Every row belongs to one group in each of 5 separate groupings. Each group adds its own fixed numbers to the row, and there is some noise. The rows also spread widely along 18 directions, which tell nothing about the answers.
In the rows, zero is written as 128.
Some rows, each with its group in each grouping after it:
[124 114 120  93 112  82  90  94  72 118 149 140 100 197 138 153 164 102
 170  90 145  89  63 121  98 175 100 115 140 174  74 110 186 125 154 166
 170 157 139 124 111  93 115 116 160  88 169]	q_315 J nomo q_465 q_458
[133 105 164 158 117  78 133 124 137 148 108 152  99 190 137 171 135 104
 176 139 146  90 121 108 131 146 107 100 139 178 110 106 140 110 133 119
 125 161 150 161 111 107 102 116 127 125 113]	q_785 F lus q_465 q_657
[124 127 168  85 170 101  97  94 132 133 104  97 133 108 202 144 100  92
 135 168 154  81  96  80 208 128 149 110 184 129 161  75 207 182 140  77
 153  95  98 127 120 116 156 146  75 165  98]	q_865 F nomo q_603 q_657
[ 86 129 154 101 160  78 165 121  67 128 139 117 125  90 109 138 172  90
 164 157 154 106  47 142 126 110 151 106 132 102 104  86 109 177 109 153
 103 168 183 111 175 133 113 115 111 130 141]	q_865 G lus q_330 q_397
[138 103  92 119  88 146  97 142  82 114 141 113 103 153 104  82 104  98
 140  78 135 115 135 104 127 174 125 155 108 158 109 113 121  98 153 143
 152 106 128 165 127 104 126 133 128 137 143]	q_315 G vabom q_413 q_458
[107  95 126 141 173 132 137 168 133 148 112 153  97 118 139 132 134 142
 123 159 129 105 117  51 145 121 136 155 120  97 126 144  87 133 126 134
  87 115 154 147 109 117 139 119  97 118 105]	q_785 J vuti q_330 q_397
[ 81 151 189 139 155 118 152 125 108 106  98 155 156 100 120 147 139  94
 123 170 146 123  82 155 147 126 122 151 168  96 167 138 136 105 127 161
 142 126  81 119 188 175 144 114 120 119 152]	q_315 J vabom q_413 q_657
[138 111 128 174 110 151 132 111 115 152 136 127 100  65 101 106 102  96
 123 120 147 151 158 109 147 134 128 121 132 154 138 156 144 110 133 148
 107 115 113 121 142 150 138 143 129 160 114]	q_865 J zime q_603 q_657
[100 158 113 159 124 113 134 108 116 153 133 104 105 104 129  55 137 119
 112  88 115  83 145 153 139 139 167  79 152  82 135 166 114 122 156 156
 131 138  96 135 150 113 126 224 158 151 103]	q_865 G vuti q_413 q_657
[105 142 146 171 141 168 119 162  60  89 149 122 147  63  99  98 129  89
 137 128 170 101 122 128 116 124 118 167 144  99 125 150 129 102 108 181
  83 145 133 113 130 179 206 147 190 118 152]	q_865 F zime q_330 q_397
[ 88  90 112  65 147 155 108 120  98  98 141 150 131 130 119 151  82  62
 186 178 153 103 100  81 125 130 137 131  99 153 171 124 163 131 146 133
 141 111 145 140 118 138 136  92 127 101 125]	q_785 F nomo q_603 q_397
[177  73 129 121 134 135 133 154 193 134 102 102 133 122 128 166  75 116
 133 185 136 153 162  96 164 104 146 155 118 166 140  92 154 136 112  55
 136  84 121 137 107 140 145  64  69 149 120]	q_865 J zime q_413 q_397
[139 137 124 116 134 166 142 112 183 119 127 150 126 151 114 105 108 154
 143 127 127  85 141 178  72 132 143 101 106 115 144 113  80 116 103  99
 174 119 165 135 151  55  58 181 119 113  79]	q_315 J nomo q_330 q_657
[154 116 129 100 118  96  67 125 111 139 155 100 114 139 143 135 138 113
 141  82 135 127 132  93 145 139 116 138 166 142 122 119 224 121 164 139
 130 119  91 109  91 165 184 137 149 145 167]	q_785 F zime q_413 q_657
[154 115 125 174 140 161 149  87 112 115 123  89 124 104 157 129 133 114
 117 147 159 141 146 147 186 141 113 106 100 193 145 167 152 172 161 134
 101 140 138 160 130 124 134 119 189 156 124]	q_785 F vuti q_603 q_458
[130 153 139 135 127 152 154 151  68 132 119 163 113  87 122  92 114 120
 115 135  94 141 119 115 136 125 144 133 121 104 128 140  35 136 139 147
  96 130 166 173 147 113 131 140 141 149 121]	q_785 F vabom q_465 q_397
[120 127 125 185  80 115 198 113  89 134 116  73  95  53  77 114 112  86
 137 194 133 148 164 142 165 144 126  93  93 177 100 134 151 188 148 103
  83 131 148 158  85 155 126 114 158 153  67]	q_865 F zime q_413 q_458
[156  93 132  87 153 145 111 133 162  91 128  41 155 187 131 123 139 117
 162 151 135 129 133 142 151 139 150 145 117 126 160  20 134 128 127  51
 187  81 122 165 175  92  98 105  53 157 141]	q_865 G nomo q_413 q_458
[174  83  77 105 172 102 139 127 171 159 128  63 118 158 136 124 169 147
 120 106 106 153 141 129 176 100 181 128 120  90 144 145 116 142 160 113
 139  99 102 116 149 127 109 117  84 154 163]	q_865 G vuti q_330 q_657
[131 153 200 117 107 106 121 131  87 107 147  99 135 128 110 134 158 101
 155 142 135 145 101 141 109 144 105 115 169 148 122  46 175 123 127 120
 134 144 142 137 137 154 146 120 138 155 144]	q_865 J nomo q_603 q_657
[110 145 166 176 122  99 148  98 104 159 124 172  75 124 120 115 172 142
 130 105 134 104  84 140  95 161 105 118 149 109  68 116  90 146 107 149
 128 145 161 121 157  70  54 149 102 116  85]	q_865 F lus q_603 q_397
[175 115 122  92 101 197 117 136 183 189 141 185  83  89 125 108  82 182
  91 106  80 189 160  83 103 131 115 105 115 145 164 107  91 135 141 107
 135  77 161 135 142  78  62 139  78 171  84]	q_865 F zime q_603 q_458
[105  92 125 154 139 101 143 156 149 117 119 101 126 171  93 163 126  84
 180 165 177  93 143 115 131 131 129 147 118 135 142 128 164  84 124 117
 125 129 113 137 109 167 134 102 113 108 123]	q_865 F vabom q_603 q_657
[179 119 187 118 118  94 137  50 144 141 141 142 141 145  90 165 146 105
 164 122  87 189 103 185 118 110 127 112 168 124 145  97 143 117 133 120
 186 117  94  77 205 151  64  88  97 146 159]	q_865 F vuti q_465 q_657
[145  93 137  98 154 141 122 105  97 139 141 151 121 103 108 152 151 113
 135 125 137 184  88  97 144 121 116 156 123 126 147 137 123 131 142 168
 118 113 141 106 180 158 115  77  99 133 174]	q_785 F nomo q_603 q_458
[113 117 123 139 151 154 131 198 197 120 132  82 129 153 109 135 116 134
 158 155 168 101 195 105 122 125 129 136 109 117 195 117 155  80 143  88
  99 108 121 158 100 167 144 156 122 140  95]	q_785 F zime q_603 q_657
[165 149 139  75 130 121 121  97 126 121 144  91 152 132 121 131 140 136
 135 156  17 185 126 142 147 101 168 100 153  93 172 126 124 139 191  94
 164 107  85 125 131 169 141 117 177 148 152]	q_785 J vuti q_465 q_458
[175 125 141 120 182 190  67 126 148 152 158 162 136 121 178 122 166 195
 117 124  86 141  99  96  86 103 117 127 147  87 135 112  83 134  88 135
 128 130 180 122 141  59 137 150 142 123 163]	q_865 F nomo q_465 q_397
[155 118 103 146 158  97 156 131 140 147 121 101 116  90 152 150 144 137
 120 161 149 128 124 135 154  85 152 118 124 134 104 153 134 170 110 128
  92 154 144 118 108 132 163 117 140 137 150]	q_315 F vuti q_465 q_397
[ 96 138 140 145 150 112 143 147 115 168 123 164  94  62 124 114 128 119
 117 121 160 107 109  79 134 117 132 131 155  80 125 145 118 129 112 172
  80 120 138 107 138 140 140 162  79 138 102]	q_865 F vuti q_465 q_657
[171  94  97 160 162 188  83 114 171 104 114 118 145 163 146  98  98 125
 118  90 158 100 162 132 149 136 150 175 139 122 161 173 114  53 123 129
 179  86  68 131 163 103 144 154 122 122 153]	q_315 J nomo q_603 q_657
[120 111 106 129 142  96 163 190  90 127 110  70  96 126 165 128 154 110
 104 122 209 117 109 103 193 141 134 132 119 176 101 104 144 166 147 148
  73 147 160 185 125 126 169 105 101 172 147]	q_865 J vuti q_603 q_458
[181 119  90 108 103 150 123 155 161 127 147 106 138 191 113 102 130 154
 136 111  50 160 166 152 100 111 164  92 116 128 154 127  62  82 159 111
 158 135 130 174 134 105 119 131 176 147 164]	q_865 G vuti q_465 q_458
[186 121 146 106 144 165 109 125 106 102 138 102 136 167 130 104 100 115
 142  64 149 123 136 139 149 165 115 160 110 145 146 108 110 138 167 115
 129  92 164 166 151 111  96 145 130 159 117]	q_785 F vuti q_413 q_657
[192 152 148 119 135 122 160  98 124 122 127  69 148 113 129 127 123 132
 118 136 100 154 127 179 170 118 156  96 127 142 136 135 113 183 167  86
 122 137 149 143 133 148 118 130 188 167 111]	q_865 J vuti q_603 q_458
[ 74 106 107 125 142  85 162 153 143 127 121 109 105 168 103 147 132 101
 179 173 147  80 117 120 119 133 155 114 109 116 137 119 132 113 141 115
 134 132 126 149 122 127 101 125  97 102 107]	q_315 J vuti q_465 q_397
[146 108  89 138 119 139 157 170 158  92 119 117 135 189  97 145 125 131
 149 149 153 117 158 171  91 128 131 147  95 158 119 139  95  84 117 122
 136 141 143 162 111 119 125  92 153  99 144]	q_315 F zime q_603 q_657
[161  87 121 159 112 130 119 169 162 150 117 150 107 164 140 156 100 136
 142 156 119 128 160  83 122 117 119 123 124 180 126 128 119  95 121 115
 118 142 142 169  84 112 149 102 143 131 142]	q_315 F vuti q_465 q_397
[135 130 150 167 127 114 162 142 162 123 106  89 110 155 136 153 146 130
 143 152 152 123 157 149 141 142 112 124 111 158 126 104 165 138 145  79
 126 125 120 154 110 126 104 116 114 140 104]	q_785 J vabom q_465 q_397
[147 105 108 157 143 144 138 157 227 133 129 163 131 167 129 177 170 186
 125 149 131 153 145 166  57  85 109 135 127 129 135 144 123  73  79 146
 149 152 116 108 142 109 121  88 125  92 188]	q_315 F vuti q_465 q_397

New rows, each followed by its group in each grouping:
[101 130 136  93 146 165  95 117 108  87 140 162 151 136 148 136 112 104
 149 143 149  85  89 130  97 142 113 130 133 144 141 131 163 127 121 156
 153 128 140 129 121 108 152 127 167  86 134]	q_865 J zime q_413 q_657
[170 112 136 119 141 128 158 188 134 117 111 120 132 156 156 160 105 132
 136 159 171  98 129 123 144 116 116 114 100 198 122 101  99 158 117 110
  79 167 224 198  87 105 147 111 161 151 124]	q_315 F vuti q_330 q_657
[102 138  86 138 127 115 166 107 172 136 119 119 114  86 129 109 157 147
 105 172 116 129 133 182 112  87 180  86 142 109 130 147 111 126  92 136
 158 142  88 113 157  99 137 143 117 124 141]	q_315 J lus q_603 q_657
[157 147 122 113 101 118 108 148 119 176 145 147 111  96 114 113 124 159
  97  96  61 166 139  99 128 118 134 108 156 110 139 186 129 121 181 167
 104 138 111 121  94 182 167 155 210 145 151]	q_315 F vuti q_413 q_458
[113 131 124 158 134  74 189 132 109 177 119 112  93 101  96 110 184 144
 116 179  65 155 110 124 149 100 180  90 148  67 114 139  34 141 131 139
 103 154 135 150 161 127 116 129 115 147 122]	q_865 F vuti q_603 q_458
[108 145 127 109 135 124 107 110  62 106 147  93 133 117 131  97 133  78
 152 129 103 116 116 119 158 134 158 117 147 107 154 132 149 117 173 140
 139 118  90 144 135 150 172 158 163 143 150]	q_785 J vabom q_465 q_657
[109 124 145 138 133 144 121 139  96 131 146 115 119 121 143 126 123  96
 151 119 178  97 120 130 136 152 106  96 115 175 143 123 166 145 150 149
  95 158 171 162 131 123 135 154 175 141 126]	q_865 F zime q_413 q_397
[158 150 118  48  88 112 123 107  74 129 137 109  95 105 142 104 110 133
 116 149  40 164 107 103 143 146 151 105 145 140  96  59 133 198 168  78
 163  80 138 151  84  84 123 119 102 161 104]	q_315 J zime q_465 q_657
[108 122 146 144 133  94 157  69  96 149 104 124 119  71 130 129 117  71
 133 188 105 138 103 125 190 110 173  94 159 119 141 153 140 159 147 127
 142 127  83 116 157 150 135 111 120 146 122]	q_865 F nomo q_603 q_397
[162  77 110 183  89 134 164 155 159 154 131 114 110 103  52 146  89  94
 147 132 178 167 188 135 133 114 130 116  91 205 146 160 128  66 127 140
  90 155 137 140 148 185 132 102 149 158 145]	q_315 J zime q_603 q_458
[164 171 141  99 159 118 131 153 136 112 106 120 119 137 196 146 132 170
  86  84 179  94 105 143 142 153  95 157 140 137  94 125 178 190 152 116
 111 111 154 129  75 111 133 146 131 131 103]	q_315 J vuti q_465 q_657
[ 70 141  87  92 110 115 151 195 110 100 115 149 112 162 112 125 120 104
 126 121 142 102 124 133 109 145 142 146 128 112 128 157 141  95 170 161
 137 121  98 147 104 154 146 108 135  93 133]	q_865 F zime q_603 q_397
[138  63 195 209 125 149 126 150 114 146 126 159 107 166  89 165 145 117
 174 188  93 166 143  53 128 144  74 151 120 160 141 109  89  82 130 127
  94 133 154 177 124 144 113  64 136 130 129]	q_785 F vuti q_330 q_397
[ 79 130  80  92 139 133 129 187  77 117 148 106 108 124 119  90 138 109
 135 133 119 107 123  94 129 129 173 118 114 104 144 138  93 114 166 155
  97 139 142 175 119 134 176 151 155 130 140]	q_785 J zime q_603 q_397
[194 113 119 123 152 212 131  69 157 106 131 141 140 104 133 122 127 171
 108 124  97 169 132 165 123 124 120 148  91 135 141 157  92 169 128 109
 158  84 146 107 152  91  78 109 147 119 115]	q_785 J lus q_330 q_458
[109 117 142 144 132 173 142 119 151 140 112 182 110  91 154 144 132 137
 113 163 146 145 129 107 116 127  90 104 109 173 152 131 136 136 118 152
 119 134 150 138 146  96 109 113 119 132 123]	q_785 G nomo q_465 q_458
[ 99 158 163 133 107 171 131 122  73 111 159 124 133 120 102  99 129 107
 164 169  88 115 127 146  91 158 110  73 115 145 155 107 111 140 150 132
 117 153 182 186 114 109 118 164 213 126  93]	q_865 F zime q_413 q_657
[100 134 162 181 141 131 121 140 124 140 125 161 114  98 150 120 153 127
 111 121 172 110 121 113 122 117 115 128 162 126 133 133 122  96 102 179
 102 161 120 126 171 124 159 147 130 146 151]	q_785 G vuti q_603 q_397
[130 124  73  84 137 103  90 135 130 119 150  86 108 118 152  94 116 126
 138 101 157  66 114 116 122 119 179 134 146 104  97  96 154 145 106 105
 153 117 121 113 101  89 164 172 100 129 127]	q_315 F lus q_603 q_397
[152  95 125 159 115 122 101  86 117 106 132 158 117 192 114 130 138 120
 151  82 155  90 101 151  94 165 100 166 135 146  78 137 121  90 106 159
 181 131 120 117 148  78  94 114 134  86 148]	q_315 F vuti q_413 q_458
[185 166 138 143 154 225  95 141 153 111 128 143 132 113 213 101 176 221
  49  84 134 165 134 165 101 144  70 146 143 147 131 121 131 143 116 152
 136 111 144 145 140  55 143 157 149 148 170]	q_315 J nomo q_465 q_657
[145 131 164  88  95  67 154 144 110 152  97 175  96 118 134 188 115 117
 125 168 120 160  92  93 130 128 103 114 150 189  87  91 166 164 138 126
 118 140 160 135  78 142 135  65 105 135 131]	q_315 J nomo q_465 q_657
[129 105 106 138 121  83 198 152 128  94  91  57 115 108 130 150 123  89
 117 161 234 119 131 158 182 124 137 152 106 191  92  83 168 169 112 105
 114 129 129 145 136 139 140  69  65 164 132]	q_315 G vuti q_603 q_458
[123 119 145 168 138 215  97  80  95  86 136 184 163  86  92 133 125 125
 138 175  71 158 119 113 101 131  90 175 122 106 153 217 117 106 132 174
 137 105  99  99 109 171 157  89 227  60 137]	q_785 F lus q_413 q_458
[168 111 156 125 156 150 144 129 106 110 110  73 141 103 131 121 111 103
 122 120 164 150 126 130 208 143 135 159 113 150 158 110 115 162 162  97
 105  92 141 163 173 155 121 112 102 182 122]	q_785 J lus q_413 q_458
[103 127  35   4 142  92 112 168  82 141 170 108  86 131 140 103 155 144
 129  90 121 100  82  78 110 121 180 105 107  98  95 116 113 174 162 155
 107 139 184 136  90  98 154 149 126 121 147]	q_785 G zime q_603 q_458
[128 130 112 129 210 194  91 138 108  74 136 115 169 138 156 103 172 155
 120 131 157  83  87 141 110 129 128 181 125  77 135 155  89 117  94 165
 130 126 152 140 146  93 177 154 169  83 173]	q_315 J nomo q_413 q_657
[159 153  69  90  94  54 164 132 148 171 145 122  75 111 103 120 146 166
 101  52 119 133 132 174  91 115 157 101 122 115  59 179 160 168 161 147
 122 147 134  70  78 144 109 158 157 124 120]	q_315 J vuti q_330 q_397
[ 75 109  39  99 151 164 123 135 103 119 135 169  98  93 159  84 134 126
 103 121 150  81  99 108 111 120 164 126 113 107 112 179 108 135 109 200
 134 119 134 122 124  61 166 150 120  87 142]	q_865 J zime q_330 q_657
[110 119 145 103 155  88 108 123 102 134 124 142 121 132 117 144 131 102
 154 130 151  84  78  94 125 136 133 147 152 104 112 130 154 125 126 148
 133 131 133 110 119 145 146 134 119 101 131]	q_315 J nomo q_413 q_657
[ 79 128  72  94 101 100 162 176 158 130 109 129  91 146 132 127 125 130
 127 169 142  90 138 115 106 124 155  94 118 140 111 117 145 131 127 117
 141 139 131 158  76  98 140 123 108 109 103]	q_865 F nomo q_603 q_458
[137 147 165 167 149 156 153  90 145 141 128 116 138  60 123 116 127 126
 132 187 111 144 147 155 141  94 152  84 132 113 171 137 102 145 117 101
 114 143 135 132 163 130 127 159 159 160 105]	q_785 F nomo q_603 q_397
[197 133 161 133 145 121 123 137 130 126 122 100 124 138 171 142 184 170
  95 101 155 157 109 134 142 128  98 154 141 152  88  71 120 161 111 113
 116 138 163 139 150  98 130 103 108 171 165]	q_785 G vabom q_603 q_458
[237  80 119 140  97 104 163 151 203 126 106  98 137 212  98 182 118 146
 135 136 112 187 170 170 127 105 137 134 107 202 109 123 103  97 133  80
 148 141 138 155 118 144 110  37 144 143 164]	q_865 J vuti q_603 q_458
[ 70 113 128 169 161 121 178 159 115 132  94  97 117  90 164 123 146  98
 103 185 182 117 118 135 198 119 151 105 126 155 164 131 123 143 133 152
  96 148 112 188 187 122 158 124 101 164 152]	q_315 J vuti q_413 q_397
[178  96 102 146 164 131  94  76 108 131 163  95 132 129 117 136 153 115
 174 111 125 123 122 123 135 112 143 127 114 124 123 184 137 131 135 147
 107 144 142 104 112 145 149 137 195 111 161]	q_785 F lus q_465 q_657
[125 111  87  92 149 110 125 127 141 116 128  97 132 175 131 128 116 104
 163 128 144  83 120 153 135 128 167 114 111 127 141 144 143 130 153 114
 157 133 126 146 124 117 121 144 147 107 137]	q_315 F nomo q_413 q_397
[150 108 157 177 121 193  78 100 106  91 147 120 123 151 155 111 142 130
 140 126 113 124 143 108 118 168  80 147 132 165 127 103 158 118 132 119
 153 107 119 149 113  85 141 127 172 127 131]	q_785 J vuti q_330 q_397
[116 131  66  80  86  89 180 193  99  99  81 105 105 134 105 112  74  90
 107 149 129 125 150 117 164 135 180 152 118 149 101 149 126 131 177 116
 132 102 102 172  59 165 173  89 114 130 115]	q_315 J nomo q_603 q_657
[117 151 166 103 103 172 112 172 103 100 144 169 121 123 108 124 100 129
 147 139 112 132 135  84  73 150  85 141 126 142 142  83 132 110 135 131
 111 109 170 158  86 131 143 128 144 127 100]	q_785 J vuti q_465 q_657
[180 149 111 122 124 175 118 136 155 117 130 151 123 137 162  81 149 193
  85  89 116 133 140 176  85 119 131 137 136 119 103  96  55 126  83 128
 156 124 157 153 162  26 123 155 114 140 144]	q_785 F zime q_413 q_657
[164 138  87 137 124  77 148 119 188 116  98 115 129 112 121 113 101 124
 102  82 181  77 153 182 139  90 198 160 162  89  87 171 125  95  96 115
 165 123  56  67 144 142 164 152 103 124 123]	q_785 J zime q_603 q_458
[157 120 128  91  88 147  92  75 104 131 161 186 120 144  65 129  59 100
 182 103  76 112 128 112  72 163 113 122 109 141 117 172 146 125 165 131
 156 104 156 101  65 137  85 136 201  79  74]	q_865 F zime q_413 q_657
[133 125 133 156 119  99 209 154 185 132  93 115 133  91  93 168 105 102
 138 187 168 147 158 181 130  79 155 115 109 152 135 133 140 124 101 100
 114 145 124 117 139 175 128  87 101 139 124]	q_865 J vabom q_465 q_397
[130 128 151 203 143 185 128  59 107 108 156  68 139  62  83  94 140 121
 160 217  87 128 146 135 128 134 138 104 117 107 152 120  97 138 107  84
 133 116 129 134 143 115 120 162 179 131  80]	q_315 J zime q_603 q_458
[105 138 107  99 140 136 151 162 134 110 130 106 152 109 106 119 117 128
 140 214  81 111 131 118 117  88 185  98 122  90 154 124  74 127 123 103
 123 140 143 154 107 140 165 126 168 118 112]	q_865 G zime q_603 q_458
[ 95 157 130  85 101 119 188 117 110  90 110 136 117 123 111 121 122 121
 142 188 132  97  90 177  85 146 134  93  99 152  84  67 106 193 105  95
 158 135 195 164 114  60  80 114 113 103  67]	q_865 J nomo q_413 q_458
[148 113  67 144 111 147 126  87 124 130 134 140  92 143 138 115 147 150
 129 134  81 132 151 128 107 138 129 115 105 144  89 172 119 144 139 136
 146 116 126 137  75  66 120 123 159  96 118]	q_785 F zime q_465 q_657
[ 98 133 107 144 141 154 125 126 149  80 155  89 153  99 111 126 179 120
 122 143 156 163 152 172 104  97 131 147 144 109 168 151 201  81 117 171
 143 125  46  87 155 187 198 113 155 117 197]	q_785 J vuti q_603 q_657
[137 141 155 156 140 120 170  80 175 141 113 134 115  70 111 146 151 155
 131 187 123 136 125 150 106 104 129 109 128 105 112 110 124 160  85  91
 137 124 141  92 138 107  90 130  95 121  81]	q_785 J nomo q_465 q_458
[138 145 115  97 114  84 154 138 151 148 128 143 115 109  71 126 114 131
 136 118 115 119 122 135  95 102 168 137 141  64 106 141 103 115 119 117
 141 121 119  82 121 162 114 138 107 115 101]	q_865 F vabom q_603 q_458
[100 112  74  95 122 133 125 114 125 123 144 159 113 114 104 116 112 113
 135 124 131 111 111 120  97 117 157 130 127 104 125 164 130 112 121 171
 157 117 107  97 130 119 132 123 123  94 131]	q_865 F vuti q_603 q_458
[194 101 126 163 117 178 127 102 133 117 132 133 110 110 157 129 111 142
 120 106 197 127 142 145 124 144  77 132  84 228  86 114 137 175  92 129
 105 140 209 151 119  55 110 119 148 145 114]	q_785 F vuti q_413 q_458
[148 131 128 140 168  69 173 119 130 190 112 120  83 139 133 134 176 162
 110 115 115 128 100 129 165 130 150 106 134  89 111 161  72 166 159 139
  94 140 154 139 149 113  73 149 107 148 110]	q_315 F vuti q_603 q_657
[141 119 129 138 127 131 111 114 176 181 115 185  84 140 169 105 111 142
 115  82 137  93 131 116 123 133 142  98 162 122 130 112  99 100 108 132
 160 116 118 133 176  39  84 182  52 151 108]	q_865 F zime q_465 q_657
[112 116 140 134 175 192  99 143  83  59 122 110 163 144 146 104 113  90
 149 143 176  74 109 103 156 152 125 181 114 120 168 115  90 101 127 133
 130 111 136 174 161 116 156 132 143 122 135]	q_785 G vabom q_603 q_458
[174 114  86  91 118 129 103 107 113 127 127 153 112 138 164 142 126 130
  87  43 144 160 104 144 152 148 115 154 139 172 112 184 178 129 181 181
 159 105  82  97 142 135 134  96 141 125 193]	q_315 J zime q_465 q_458
[164  32 105 124 191 117 143 159 181 167 105 116 121 139 128 188 165 147
 127 179 124 174 117  61 181  85 144 164 111 111 145 134  96 126 122 121
 105 103 131 118 154 148 125  37  49 131 175]	q_865 G zime q_330 q_458
[179 121 136 105 139 124  88 124 162 114 137  89 145 135 156 130  77 105
 141  76 189  89 142 143 151 127 134 144 146 150 139 111 207 137 133  94
 146 109 113 106 120 141 151 154 129 154 128]	q_865 F vuti q_413 q_397
[146 141 136  83 158 160 119  90 113 119 137 148 127  96 131 147 140 161
 117 155  86 162  86 121 111 135 109 153 123  97 124 139 144 195 147 118
 146  85 145  91 104 125  95 100 140  98 112]	q_315 F nomo q_603 q_397
[147 117 163 133 135 110 111 109  63  86 110  73 139 184 130 126 141  95
 149 148  86 114  98 111 185 182 128 169 155 117 105  98 130 141 180  89
 168  87  93 166 114 135 133  93 142 120 118]	q_865 J zime q_413 q_458
[122  96 128 100 142 164  85 127 111 101 153 108 123 197 114 128 148 111
 175  96 124 129 106 105 117 183 102 155 114 130 159  98 157  98 175 127
 168  79 116 145 150 122  82 112 111 109 140]	q_865 J lus q_465 q_458
[145 123 110  53 149 143 123 171 101 111 112 144 112 110 179 156  85 127
  96 117 188 119  99  83 161 149 102 168 116 177 118 117 172 192 157 133
  98  91 172 146  77 125 150  95 102 136 117]	q_315 F zime q_603 q_657
